The same things were measured in two ways. Each way mixes the same 10 hidden numbers, adds some noise and spreads widely along 6 directions of its own, which tell nothing about the thing.
Some things both ways: the first way, then the second way.
[-57 -22  41 -37 -20  -9  17  11  21  15  17  -3  40  15 -21  -8  15 -21
  23   8   0  35  13  13 -43  12 -24]
[ 30  -2 -10  17  17   8  -9  42 -24  12 -17 -12 -13  -8  -6 -10  19  13
  64 -23   5 -18  42  -7  -2]

[ -7 -35  40 -34  -9  -6  48 -33 -13  21   3  16  24  40  10  31  49 -22
 -24   0   5  10   2  -6  -3   0   3]
[-12 -65  50 -33  38 -25   6  14 -45  24 -45 -29  12   4  17  23 -22  45
  47  10 -18   5  -2  70 -18]

[-13  -1  13  10   0  23 -33  31   1  47 -12  19  45   6  27 -17   8 -17
  58  20 -20 -31   8 -29  -7   6 -37]
[ 14 -10 -21 -13  33 -22   0  11 -12  12  30  20  10 -54   4  -3  11 -25
  26   6  -9  -1  42  -6 -16]

[ -2  19  26  -6 -16   7  36  24  50 -35  48   4  44 -83 -26 -15  -9 -44
 -21 -10  45  34  33 -19  -1 -14  24]
[  1  12 -40   5 -41  11 -24   6 -15 -17 -34 -30  -1  -9 -17 -29   8   4
  42 -12 -21  14 -46  18 -26]

[-15   6  -2   5  15  17 -33  15 -16  28 -10  25  43   8  17  16  -3  27
  54  12  -2 -48   8   7 -23 -30 -20]
[-16 -19  35 -25  37 -42  29   6 -43  73  13 -10  11  33  49  19 -33  26
  14  23  25 -17  12  32   3]

[ 32 -60 -22  42 -37   4  85 -31  10  90  12  47  43  -8 -41  38  30  -7
 -38 -20 -52  19 -30  40 -56  18  19]
[ 36 -42 -24  -8  17   7 -14  30 -30 -33 -47 -12  15 -60  -8   0  11  -3
  63  -5 -35  12  17  43 -48]

[ 42  31 -20  17  -2 -19 -18 -15 -28  -7 -26 -36 -71  -7  26 -15 -51  31
  35  15  35 -29  19 -24  57 -22  18]
[-50  40   0   2 -34 -16   3 -42  17  31 -18 -34 -18  -6  21 -18   1  29
 -35   0  16  12 -38  19 -25]

[ 11  55  34 -29  15 -10 -19  21  23 -35   9   3  -6 -35  44 -63  -5 -28
   7  23  37   4  17 -46  13  16  26]
[  2 -15 -62  -5 -21  -9  15 -24 -26  -3 -23   3  17 -24  -2  24 -11 -14
  20  12 -18  28  -3  -3 -14]

[-48 -58   0  22  -7 -31 -27  -6 -26  38 -33  24 -54  47  41  11   1  34
  24  22 -34 -37 -16   9  20  -3 -83]
[-55 -20   2 -14   3   0 -19  23 -14 -36   1  -6 -32  28 -46  11 -21 -30
  48  22  15   4  52 -32  14]

[ 49   3  12  27 -31  -7   4 -13  18   8 -18 -25  27  -6  -6   3  -7  13
  46  -4   7  16  18  -7  14 -16   3]
[  9 -20   2 -24  13 -23  18  13 -43  29  -8  12  29   0  27  26 -22  10
 -18  13   1   3  45  44 -37]

[  0 -26  -7  -2 -36 -17   6 -16 -20  -2 -30 -26 -54  -3  35  32 -18  26
  46  10  21  -8   9 -18  72 -32 -31]
[-48  29 -38  -8 -25  -3 -46  17   6 -47  29   6 -37 -11 -37   2   6 -34
   5  15  17  10  54   2 -16]

[ 28  49 -12  -2   0  -6 -45  28   4 -33 -38 -43  -4 -13  14 -38 -31  -4
   2  13  34  -4  39 -11  53  -8  25]
[-77  28  11  25 -39 -11   2 -24   4   0 -30 -39 -73   2 -29 -18  -3  29
  16   4  13  19 -20 -24 -14]

[-41 -59  33  -8 -26 -27  38 -16   1  25  30  42  10 -13 -12  37  14 -19
 -29 -12   1   2   6  14 -12 -13 -31]
[-28   6  12 -46   4 -40 -26  30 -13  16  27  21  46  16  25   7   7  -9
  16   0  10  -5   9  42 -19]

[ 14  12   9   0   4  -9  11 -55 -34  49  32  16  -2  38 -26  35 -14  10
  -7  -6 -32 -19 -34  14 -59 -11  20]
[  0 -16 -16   9  23  31  38 -28   5 -11 -14 -29  -9  10 -13   6 -37 -18
 -19  20 -13  -7 -49 -12  11]

[ -3  -2 -53  36  -5   7 -13   8 -29  29 -26   7 -38 -10   3  16 -47  17
  18  14   9 -47   4  -7  16 -29 -22]
[ -7  89 -12  29 -21 -17 -33  18  24   1  32 -17 -29 -48   7 -37  54 -14
  22 -32  14 -21  -2  -2 -27]

[ 22   9 -19  25  33 -11 -35  -4 -10   1 -16  37 -22   7  51 -35   3  12
  26  16   2 -14 -18 -24  -3  35  10]
[ 30   2 -14 -11   3 -48  26  51 -48   7   5  12  54 -14  45  13  34  -2
  13  10   4  -7  39  17 -40]

[-38 -18  14 -46 -14  12  45  -4  -8  21  25  29  39 -28   6  32  24  -3
   8   1   2  -1   2  39 -16 -20  18]
[ 11 -18 -72 -10  -8  25 -32  19 -25 -31 -21  19  -5 -19 -42 -20  18  -1
  58 -10 -14  21   0   6 -20]

[  7   4   5 -27  -7   8  49 -27 -21  25   2 -20  -7  26 -23  26   1  -3
 -11   3  16  -5   2   4 -22 -12  35]
[-14  12 -17   0  16   5   0 -57  35  29  12 -13 -16 -40   4  17 -23   6
 -49   2 -14   8 -15  36  -3]

[-21 -22  50 -39 -22 -15  40 -27  -4  21  13 -14   4  37 -14   9  25 -30
 -35   2 -14  22  -2   3 -11   7  -3]
[ 14  -9 -29   3  16  20 -23  40  -7 -40   5  13  -7 -26 -43 -11   5 -34
  42  -8 -19  -2  28  -9 -18]

[ -1  39  42 -20 -15 -27 -51  -7   5  10  -2  10  -8  -2  51 -14 -30   0
  74  29 -11 -18 -14 -49  -8 -12 -39]
[-31  34  -9  40 -17   6  21  -2  35  -6  -2 -32 -32  20  16  -2 -41 -22
  -8  29  13 -20 -47  -2  -4]

[ 14  -7 -70  52  24  29 -31  37   1  -5  -2  31   6 -39 -16   0 -14 -19
  11  -9  12  -9  -9 -40  -5  20 -17]
[ 28 -14   4  26  35 -11  23  12  -2   1 -39 -40   3 -30  27  18  41  40
  49 -14  -9 -16 -23  24   3]

[ 11   5  26 -15  14 -25  22 -44 -37   0 -23 -13 -54  70   8   9  -4  -3
 -55  12  29 -20   4 -21  10  -8  14]
[ -1 -14   6  27   1  32  10 -28 -21 -22 -67 -48 -38 -33 -37  16 -31  -3
  37 -19 -42  11 -31   3 -19]

[-17  -7  22 -28 -17  -5  47 -29   5   4   5  -1 -26  13  19  10   8  -4
   6  14   4  25 -25 -15 -14   5  -6]
[ -8   0  -1  27 -14  13 -10  19  24  -6 -34 -58 -26  15   1  -9 -14  31
  23   7  -4 -14 -37  46  -7]

[ 23  27  -3  22 -37   4  15 -22  12  26 -18 -30  -8  15   5  -4 -39  17
  50  21 -24  25 -25 -12 -14 -16  -9]
[ 28  10 -35 -11  10  11   8  -4  12  23   9  15  39  -7  18  11  12  21
 -66 -11  -6  -3 -12  45 -21]

[-53 -11  11 -27   7  10  21  34  27 -42  26   9 -30 -46  13  -7  10   1
 -18  -4  25  -9   0   1  14  -5 -19]
[  2  23 -64  25 -33  19 -41  48  27 -26  16   5 -19   8 -29 -22  -4 -23
  55   0  -3  -9   2  -5  -1]

[ -8  -7  21 -10  -3  -3  56  17  35 -25  33 -16  -1 -41 -33 -35  11  -6
 -65 -18  25  21  29  49   7  11  51]
[-50 -27  -7 -12 -33 -22 -10 -21 -18  43 -22 -38 -28  20 -18   3 -40  26
  53  16  -3  27  15  -5  14]

[ 22 -18  11  27 -44 -34  26 -37  -5  31 -18 -24 -31  21   2  -9 -22  11
   4  10 -15  29   2   9  28  -5  -2]
[-37  45   1  17 -38 -38 -20  23  -8  -8  22 -38 -40 -26 -16  -6   4 -27
  24  10   1   3  63 -22 -23]

Other things, the second way, with their names:
K_425: [ 11 -37   8 -37  49 -14  22 -14 -19  40 -28  15  56   6  68  47   0  41
 -24   0  15  -7 -17  87 -14]
K_337: [-51   5   0  12  -2   5  13 -26  34 -22  17  -2 -37 -10 -29  21 -58 -29
 -57  31 -22  15 -16  15 -22]
K_354: [-57  38 -11  -9 -25 -19 -38  34 -24 -40  31   7 -32  -5 -23  -3  -6 -50
  34  18  19   3  43   2 -32]
K_842: [ -4  -9 -27 -17   7  14  14  13   8  -9  15  32  32  37  -6   7 -22  -7
 -50  19 -10   0 -28  26 -17]
K_597: [ 48 -23  11   3  28   2  15  18 -23  19 -37   0  30 -41   9  12   5  31
   3 -31 -49  -3 -23  61 -48]
K_42: [ -3  11 -51  11  -6 -37   9   2 -19  17  30  14  -7 -22  20  42 -11 -29
  36  22  10   8  65 -11   5]
K_538: [ 22  56 -16  52   3  -3   5  18  75  30  37  14 -16 -38  20 -31   9  15
 -37 -12 -16 -27 -44  32 -33]
K_751: [ 33  53  -7  59  -3  -1 -15  79  24 -13  20  17 -29 -36 -19 -18  51   9
  26 -41 -13 -29  31  -5 -34]
K_716: [  7 -52 -26 -47   2  -1   0  -8 -50   4 -28  -6  39  -5 -23  12 -17   3
  10   3 -33  31  16  17 -15]
K_340: [ 43  22 -70  37   1  37 -32  59   7 -48  27   0 -21  -9 -42   0  18 -42
  54 -11  -5 -25  53 -29  16]
K_161: [-36  23  -2  13  -9 -25  23 -31  25  35   9 -16   1  26  36  29 -14  30
 -26   8   3  -4 -74  46  11]
K_785: [ 30  -7 -36   4   5   0  14  18  -6 -20  -7  18  37 -20   5  31  18   6
 -29   0 -25   7  -1  43 -31]
K_623: [-25   7 -40  -7 -18  12 -28  51   5 -76  16  10 -21 -10 -68 -59  41 -24
  13  16  -8  15   8 -37 -30]
K_619: [ -2  66 -22  33 -31  -7 -23  23  10   4   1   0 -28 -38  -1 -52  33  -1
  36 -29   1 -10 -30  -9 -42]
K_53: [ 22  31 -25  41  -4  -3  14  67 -15 -15  20   2 -14  10  -7 -10   8 -30
  47   5   9 -29  31 -44  -6]
K_528: [ -6  49  -3  11  10 -23  -5  34  39   0  48  23   7  -9  11 -14  39 -13
  -6 -13   7 -24 -13  -2  -5]
K_863: [  8   8 -35 -10  -3   9 -13  31   4  25  -2  53  27  19  14 -22  11  21
  -7 -16  17  -4 -12  27 -31]
K_639: [ 29  61  -3  69 -11 -14  -5  51  35  22  16 -12 -31 -29  10 -10  38  25
  38 -39  -8 -34  -2   6 -12]
K_103: [  9  -6   0   3  -1 -10 -18  35 -48   2 -37  -3 -14 -23 -19   7  29  18
  70 -35  -3   5  59  -7 -23]
K_813: [ 22   1 -64   4  11  -6 -17  41 -35 -13  36  14  -1   8  -8  62  14 -26
  53   2  15 -12 103  -4  32]
K_314: [-47  35   0 -20 -18 -39 -22  38  -5 -18  60  -2 -16  -3 -20 -18   8 -47
  -1  26  21   1  83 -33 -15]
K_542: [-12  15 -22  -1   6   9 -22  29  -3 -54  20  -8 -26 -31 -35 -38  -1 -47
  23  22 -10  -2   3  -5 -31]
K_974: [-24  -3   9  -1 -12  -8  12  -4  15  45 -13 -16   3  36  18  -2 -29  48
 -29  10  -5  -1 -53  52 -14]
K_65: [ 27 -31 -30   6  11  13   8  24 -47 -22 -42 -50  -2  -1 -10 -18  24  24
  64   6 -10  -1 -21   7   2]
K_480: [ -1 -16 -11 -16   2 -44  14  34 -58 -19  26 -12  14 -27 -35   1  15 -34
  59  16 -35  20  43 -40  -6]
K_741: [ 33  66  -5  56  13 -29  25  34  11  26  57 -25 -13 -18  35  10  14 -13
  12   1   2 -46   2  -2   8]
K_947: [  8  12 -12   6   8 -51  29  59 -43  23  60   2  17  35  40  40 -33 -51
  33  47  28 -34  93 -21  12]
K_585: [-12  41 -10 -10 -16 -32   3  42  -6  -8  37  34  41  10  27   9  12 -27
 -37  12  10  -9   6  23 -44]
K_313: [ -3  10 -57  13 -13   2 -12  40  29  -8  35  64   1  11 -23  17  -3  -5
 -31   4   0   4  47  13 -20]
K_649: [ 22 -22 -25   3   2 -11  -7  45 -58 -16 -27 -32  -4 -12  -5   9  10  -4
  86   4  -5  -1  52  -1  -9]
K_252: [ 10 -11 -12   5   3 -24  -1  45 -21  -5 -24  27  14 -30  14 -17  17 -17
  77  -5  -4   1  13 -10 -41]
K_845: [ -1  13  21  53  18 -13  32  51  -1 -22 -19 -17 -36  -5  24   8   1  -3
  38  15  13 -33   5   1 -27]
K_105: [ 73  14 -61 -13  20 -22   5  20 -12  55  66  32  66 -35  28  19  -6 -41
 -11  -5 -23 -15  58   5   0]
K_967: [ 16  12  15  25   9 -21  35 -20  -3  53 -21 -22  -2 -36  33  23  -5  33
 -14 -16 -19  -3 -12  32 -25]
K_677: [-65 -28   5 -10 -28  24 -17  28 -11 -48 -51 -10 -40  51 -73 -22  11  48
  20  -2  -4  27 -30   3 -16]
K_674: [-17  17   9  14  -3 -47  28  29  -5  17  41 -22   0   9  20  11 -23 -16
  -6  42  -1 -13  21  -2  -5]
K_556: [ 44 -10 -40   0  26 -28   3  56   3   9  33  70  62 -11  41  61   8 -16
  15  -5 -11 -17  33  54 -21]
K_693: [-23 -12  22 -21  29  -9   9  17 -23 -18  12 -24  11  23  11  27 -30 -34
  14  33   9 -19  12  20  -1]
K_722: [-79  -2 -56 -68 -15  10 -58 -27  22 -28  44   9 -20  -1 -43 -22 -17 -37
 -55  48  34  33  66   7  -7]
K_394: [-40  43  22  27  -2 -27   6   8  32  -3   2 -38 -29  -9  37  -9   5 -14
  25  14  26 -24 -20   4  -8]
K_895: [-32  59  55  16   1 -56  28  53   9  42  51  11   7  39  55 -13   0  -7
 -13  13  31 -44 -10   3 -24]
K_470: [ 36 -46  -9  -8  33  26  13  19 -40  -4 -35  -5  13  -2 -23   2 -10   8
  39 -10 -31  -4 -11  10 -12]
K_86: [ 19 -17   0  -5  20   7 -14   1   3  46 -46  13   7 -28  10 -16  27  71
  22 -48 -14   4 -37  60 -31]
K_240: [-18  -7   6  -7  13 -44  39  12 -23  46  22   5  23  41  44  40 -25   2
  -4  33  26 -13  34  -1  13]
K_582: [-22  29 -28  -9  23 -27 -15  33 -10 -28  71   6 -12  -4  -4  20  24 -62
  28  24  40 -20  96 -38  28]
K_939: [ 22 -47 -24 -28  35  -3  29  10 -63 -31 -20  10  37 -20 -23  24  17 -18
  23   7 -28  17  26 -20 -12]
K_764: [-26 -10 -16   1 -12  22 -15  22  -5 -13 -23 -16 -29  31 -24  -7 -18  32
 -10  12   7   3   0  42 -21]
K_779: [-63 -15 -28 -51  -6  34 -25 -36   4 -29 -20  -4  -6  31 -42 -34  20  30
 -46   8  20  30 -43  16  -6]
K_744: [  6 -40 -44 -12   5   0  -3  23 -45 -18 -51  -7  21  21   8  20  27  17
  90  -5  11   6  -7   7  12]
K_343: [-29  10  -8 -18 -25   1 -22  47 -44 -26  13 -35 -19  27 -30 -33 -16 -10
   5  31  12   1  41   5 -30]
K_659: [-60 -18 -30 -29 -11  28 -21  14   6 -39 -13 -16 -36  46 -45 -68   1   3
   9  40  37  11  -4 -36   1]
K_932: [-20 -36   7 -29   0 -30  12  33 -19  15 -13   8  36  39  30  31 -33  12
   5  32   2   0   6  53 -24]
K_464: [ -2  -7   9  25  16  31  -6 -28   6  12 -54 -33 -45 -27 -25  20   0  42
  21 -40 -16   3 -13  25  -3]
K_294: [ 37  14 -40  19 -19  -4  29 -17   5  50 -10   8  36  -9  24  16 -16  15
 -25 -18 -33   5 -45  21 -17]
K_475: [ 16   9 -28  39   1 -31  25   2  -4  -6  20 -18 -20 -60 -23  31   1 -45
  54   5 -36   7  60 -61  13]
K_608: [ 22  32 -28  42  -3  23 -28  61  -7 -67  -1   4 -32 -43 -48  -6  23 -46
  56 -24 -20 -13  40 -21 -32]
K_26: [-14  36   0  36  -8   9   1  -3  75  43  -9   0 -26   5  32 -28  -9  42
 -37 -10  21 -23 -48  35 -20]
K_839: [ 16  38  -1  40   0 -29   8  24  48  42  41  31 -10 -44   9  13  -3  -3
 -29 -18 -20 -13  51   4 -24]
K_242: [ -5  86  15  27   4 -19  -5  18  39  27  76  -1 -15 -22  27  -5  -9 -31
 -61   1   8 -39  11  29 -28]
K_505: [ 15 -21 -19  42  18  15   9  60 -19 -55 -21 -14 -36  -1 -44  -1  22  -9
  91   1  -8 -14  26 -49  12]
K_493: [ -7 -10  -8  -9  17  -3  -6   9  -3 -22  -6 -18  -2 -27   7   3  -8 -13
   0  23  -1  -1  15  39 -30]
K_27: [-51 -30 -29 -58   4  13 -11   3  17 -50  -6  15  36  32 -18 -34  16   2
 -29  33  10  20 -66  26 -19]
K_122: [ 43 -35   2  -7  42   7  36  54 -34 -12 -19  25  51  13   1 -10  23   7
  20 -11 -20 -17 -27  -2 -24]
K_426: [-16  28   5  21   0  -2  -8  14  11   7   1 -39 -29  12  25  16 -17  23
 -10  14  18 -24  -2  62 -14]
K_169: [-20  10  15 -31  16 -19  -5  42   5  27  35   8  31  49  45   8  -8  32
 -68  27  35 -26  12  81 -23]
K_60: [ -8  34  31   9  12 -20  29   5  12  50  24   6  18  27  42  29 -19  21
 -58  -7   6 -26 -20  47 -16]
K_39: [ 47   5 -33  61  12  22  19  61 -14 -55 -18  23 -18 -36 -25  16   9 -28
  48 -15 -32 -16  10 -15 -39]
K_945: [ 15  -7 -33  18  -5 -27  13 -14 -39  22 -15 -21  -8 -35   5  57   8  19
  50 -14 -23  17  24  13   8]

Some of these things the first way, each followed by its name:
[ -2 -20 -21  17 -20   0 -26   3 -31  15   9   9   7 -56   9  56 -34  35
  67 -12  22 -54  33  12  56 -69 -21]	K_619
[-44   4 -25 -20   0  -1  17   6   7   0 -29   7 -34  17  23 -12 -11  15
  -4  32  -7  13 -32  15 -35  10 -15]	K_813
[ 18 -18  53 -23 -45 -42  36 -40  25  -3  29  -3  17 -20  -3  19  21  -7
  -3 -19  -7  46  -5   9  11  -7   8]	K_932
[-11   8  61 -28  -7 -34 -20 -37 -18  26 -13  13 -31  68  52  -6  -5 -25
  17  38 -13 -10 -22 -65 -18   6 -49]	K_693
[-15  -6   2 -15  27  -6  13 -25 -25  40 -18  37  13  61  16  -2  20  12
   0  22  -7  -8 -15  18 -62  16  20]	K_967
[  7   1   6  -7  35 -27 -21  -6 -12 -45   0  20 -33  -1  23  -8   6  -5
 -24  -4  41 -16   3 -32  16  13   8]	K_585
[-33  15   1 -47  36   5  11  24   2 -20  -9   2 -24  15  13 -29  24  16
 -36   8  19 -27  -2  33 -27  20  32]	K_863
[ 14  71  48 -32  20 -27 -53   3  15 -47 -16 -37 -54  31  53 -72 -17  -5
  14  31  20  -6  -6 -57  14  21   4]	K_947
[  7 -41 -13  19 -22  -5  18 -28 -14  44  51  45  19 -51 -19  52   4  -7
  12 -31 -32  -4 -25  13  -2  -7  -4]	K_27
[ 34  -8 -11  34 -20  16   4  21  31  29  -7  11  45 -28 -14   3   5 -23
  37  -5  -1   8   4 -42 -14   8 -21]	K_493
[ 27   4   4 -33 -37  -4  49 -29   2 -25   9 -40   7 -25 -34  52 -11  -4
  21 -17  45  36  17 -16  14 -35  28]	K_426
[  8 -42 -38  14  18   0  54 -41 -14  22  17  61  18  11 -24  41  38   7
 -46 -20 -11  22 -41  41 -57  27  39]	K_785
[ 56  49  -3 -19  -4 -26 -34 -19  -6   2 -34 -29  -7  34   4 -16  -8 -11
 -13   6 -14  10 -21 -22  -4  21  31]	K_845
[ 38  -9 -58  81  15  20 -22  -3  -2  23  -4  38   8 -15   1  14  -8  40
  14 -15 -29 -30 -28  16  -2  -8  -3]	K_674
[  7  12 -46  21  27  29   7  -9 -23  22   6  37 -11  -5  19   6  -8  13
  16  10  -6 -23 -31  -3 -21   4  23]	K_65
[ 23   4  -4  14  -2  26   2  11   2  30   8  13  46 -15 -16  15   7 -29
  -3  -6  -3 -17   6 -25  -9  -6   4]	K_542
[  0  16   9 -10   7   6  -7 -11 -21   7 -25 -15  -9  49   7  20 -13   2
  23  19  22 -23   3 -35  -9 -28 -20]	K_242
[ 12  13 -12  15   8   4  18 -29  -2  25   0  21  -5  33   0   7   2  21
 -35   5 -36  -5 -46  29 -46  -2  14]	K_842
[-12 -40  13 -40 -20 -13   8 -15 -18 -67  14 -56  -6  -7 -29  57  17  -3
  14 -37  55  33  37  -1  84 -35  -6]	K_751
[-15  -7 -28   9  -9  12  21  -4 -16  49  -3  13   9  -2 -11  14 -18   5
  16  12 -16  -6  -6  22 -29  -7   6]	K_779
[ 16  29  29  -3 -37   4 -11  -7  17 -26  -4 -38   6 -19  34   4 -24  20
  67  14  11   9   8 -23  51 -50 -20]	K_974
[  1 -30 -20  34  47   4  -3 -31 -52  12  12  50 -22  28  25  12  23  10
 -44  -6  -7 -32 -15  17  22   5  20]	K_480
[ 20 -17 -18  36 -38  13  39  16  20  52 -23 -38 -33 -13 -14 -27 -20  15
  43   6 -15  -2   6   0   9  11 -13]	K_722
[ 25   2 -18  24  -7  -3  20 -10   5  -1 -12 -15 -38  -8   3 -13 -17  12
  -7   4   1   4  -9  -1  21   1  15]	K_649
[-37 -32  30 -34   6 -35 -29  10  -7  15  34  48  20 -28  -3  12  11 -39
  35 -10  23  -9  20 -41 -25  20 -35]	K_394
[-18 -14  -3 -13 -16   8  33  16  17  -1 -17 -26  27  14 -53  13  -2 -24
 -31  -3  24  27  29   3 -21  -6  -4]	K_464
[-30 -11   0  -6 -34   3  41 -12  20  13  12 -24 -24   5 -24   8 -18   6
   1   5 -27  32 -30  11 -20  -5 -27]	K_340
[ 22  63  34  -1 -34 -26  -3 -58 -14  16 -23 -32 -66  40  71 -20 -53  51
  37  45 -33 -10 -37   1  24 -39   5]	K_294
[ 47  25   1 -16  -8 -17 -21 -25 -10 -33 -14 -36  -5  15  -7  24   0  -3
 -27 -13   9   8  -4 -13  41 -16  23]	K_39
[ -7 -11  25  32 -12  -7  16 -37 -18  37 -22   8 -52  50  65 -13  -9  34
  34  37 -23 -17 -21 -13  23 -12 -36]	K_716
[ -4  -8  -2 -21  -5  12  35  -5  13  -6   1   0  26   9 -14  17  21   0
  20  -3  14  28 -11  -4 -34   6   8]	K_169
[ 17  -2  -3  10 -26 -21   8 -40  -9   7  -1 -10  15  19 -30  50 -24  26
   0 -12  -8  11  -7  21 -13 -41  -3]	K_60
[-31 -48 -17  -6   8  -8 -12 -13 -26   6  23  27  11   1 -10  43  20   7
   8 -21 -16  -1 -18  22   3   1 -23]	K_505
[ 44   6 -51  44  17  31   6  20   9 -26   7 -22  -8 -34 -41 -21   5 -16
 -61 -34   4   5  -2   7  43  23  46]	K_623
